The rows of each matrix lie in a flat space through zero, up to rounding. After each matrix: how many dimensions does the smallest such space have?

[[  7  -8 -15 -21  11  20  14   6]
 [ -8 -29 -28 -36  35  -1  15   1]
 [-15 -28 -20 -25  33 -20   5  -4]
 [-21 -36 -25 -30  42 -29   5  -6]
 [ 11  35  33  42 -43   6 -16   0]
 [ 20  -1 -20 -29   6  49  25  13]
 [ 14  15   5   5 -16  25   4   6]
 [  6   1  -4  -6   0  13   6   4]]
	2

[[-22 -20 -17  12  -7  -2 -18   6]
 [-20 -21 -21  11   3   1 -14  -1]
 [-17 -21 -48  16  13 -21 -15   9]
 [ 12  11  16  -8   3   7  11  -6]
 [ -7   3  13   3 -35  -7 -15  21]
 [ -2   1 -21   7  -7 -24  -9  19]
 [-18 -14 -15  11 -15  -9 -19  14]
 [  6  -1   9  -6  21  19  14 -23]]
	3

[[-24   0  -5  16  -3  -6   9  21]
 [  0 -17  28   7   9 -10 -14  30]
 [ -5  28 -35 -12 -11   8  18  -9]
 [ 16   7 -12 -23  -1  14  -2 -17]
 [ -3   9 -11  -1   2  -6   8  -6]
 [ -6 -10   8  14  -6   6  -2  -6]
 [  9 -14  18  -2   8  -2 -12   5]
 [ 21  30  -9 -17  -6  -6   5 -12]]
	5

[[ 16  27 -14   1  -8  -1   5  -7]
 [ 27  22  -2  -2  -8   0   3  -7]
 [-14  -2 -13   4  -6 -12   8   5]
 [  1  -2   4  -1   3   4  -5  -3]
 [ -8  -8  -6   3  -7  -4  -5   4]
 [ -1   0 -12   4  -4   2 -23 -26]
 [  5   3   8  -5  -5 -23  46  37]
 [ -7  -7   5  -3   4 -26  37  13]]
	5

[[ 14  -8 -20  22  10  18  -3 -18]
 [ -8 -14   9   4  -2 -22 -26   7]
 [-20   9  30 -29 -15 -28   1  25]
 [ 22   4 -29  18  13  38  20 -24]
 [ 10  -2 -15  13   7  16   3 -12]
 [ 18 -22 -28  38  16  18 -21 -25]
 [ -3 -26   1  20   3 -21 -41  -1]
 [-18   7  25 -24 -12 -25  -1  22]]
	2

[[  2   1  -3 -10   3   2 -10 -30]
 [  1  -1 -11   0  -2  11  -1 -14]
 [ -3 -11  -4 -18 -12   9  11 -16]
 [-10   0 -18  42 -13   9   5   0]
 [  3  -2 -12 -13  11  -2   4  12]
 [  2  11   9   9  -2  35  -9 -12]
 [-10  -1  11   5   4  -9  10  28]
 [-30 -14 -16   0  12 -12  28  30]]
	6

[[ -2   7 -10   5  -6  -6   2  10]
 [  7 -39  -9 -34 -16 -24  19  -5]
 [-10  -9  -3   3  -3   2   6  -4]
 [  5 -34   3 -29  10   4   2 -20]
 [ -6 -16  -3  10  21   3 -13  -6]
 [ -6 -24   2   4   3 -10   3  -6]
 [  2  19   6   2 -13   3   6   5]
 [ 10  -5  -4 -20  -6  -6   5   1]]
	5

[[-50  -7  11   5 -18  -2  -3  -2]
 [ -7  -1   2   2  -6  -1   1   1]
 [ 11   2  -2  -2   6   1  -1   0]
 [  5   2  -2  -7  14   0  -3  -9]
 [-18  -6   6  14 -45  -8  26   9]
 [ -2  -1   1   0  -8  -3   9  -3]
 [ -3   1  -1  -3  26   9 -29   6]
 [ -2   1   0  -9   9  -3   6 -19]]
	3

[[ -5   5   5  -5  -1   8  10  -2]
 [  5  -8   1   5   7   7  -5 -14]
 [  5   1   2  -2  11   7   5 -11]
 [ -5   5  -2 -39 -15 -14  18   2]
 [ -1   7  11 -15  -2   4  13  -8]
 [  8   7   7 -14   4  -4   7  -6]
 [ 10  -5   5  18  13   7 -12 -11]
 [ -2 -14 -11   2  -8  -6 -11   0]]
	5

[[ -2  -7  37  52  15   8 -10 -11]
 [ -7   4   9  15   9   6   7 -13]
 [ 37   9   4 -14  12   6   2  11]
 [ 52  15 -14 -47   8   4   7  22]
 [ 15   9  12   8  16  10   8  -7]
 [  8   6   6   4  10   7   6  -5]
 [-10   7   2   7   8   6  12 -15]
 [-11 -13  11  22  -7  -5 -15   2]]
	3

[[  0  -2  -4   0   2   3   1  -2]
 [ -2 -42 -11  14  -5 -20   2 -26]
 [ -4 -11 -10   6  24  36   5  11]
 [  0  14   6  -4   4  10  -1  13]
 [  2  -5  24   4 -11 -25  -3   5]
 [  3 -20  36  10 -25 -57  -6  -4]
 [  1   2   5  -1  -3  -6  -1   1]
 [ -2 -26  11  13   5  -4   1   4]]
	3

[[  3   0  10   2   2   8  -6  -1]
 [  0   5   3   2 -15 -12  -1   0]
 [ 10   3  33   9  -8  11 -18  -2]
 [  2   2   9   2  -5   0  -5  -1]
 [  2 -15  -8  -5  47  40   3   1]
 [  8 -12  11   0  40  44  -7   0]
 [ -6  -1 -18  -5   3  -7  10   1]
 [ -1   0  -2  -1   1   0   1   0]]
	2

[[ -6 -10 -39  36  -5  27   1   3]
 [-10 -11 -30  21   2  15  -2   5]
 [-39 -30 -35 -11  33 -14 -18  19]
 [ 36  21 -11  58 -43  50  21 -18]
 [ -5   2  33 -43  14 -34  -6   2]
 [ 27  15 -14  50 -34  43  16 -14]
 [  1  -2 -18  21  -6  16   2  -1]
 [  3   5  19 -18   2 -14  -1  -1]]
	2

[[-11   9  -6   3  -8  21 -12 -16]
 [  9  -7   5  -2   6 -17   9  13]
 [ -6   5 -41 -17 -17  17  10   2]
 [  3  -2 -17 -10  -5  -2  11   9]
 [ -8   6 -17  -5 -10  17  -3  -8]
 [ 21 -17  17  -2  17 -40  19  29]
 [-12   9  10  11  -3  19 -19 -22]
 [-16  13   2   9  -8  29 -22 -27]]
	2
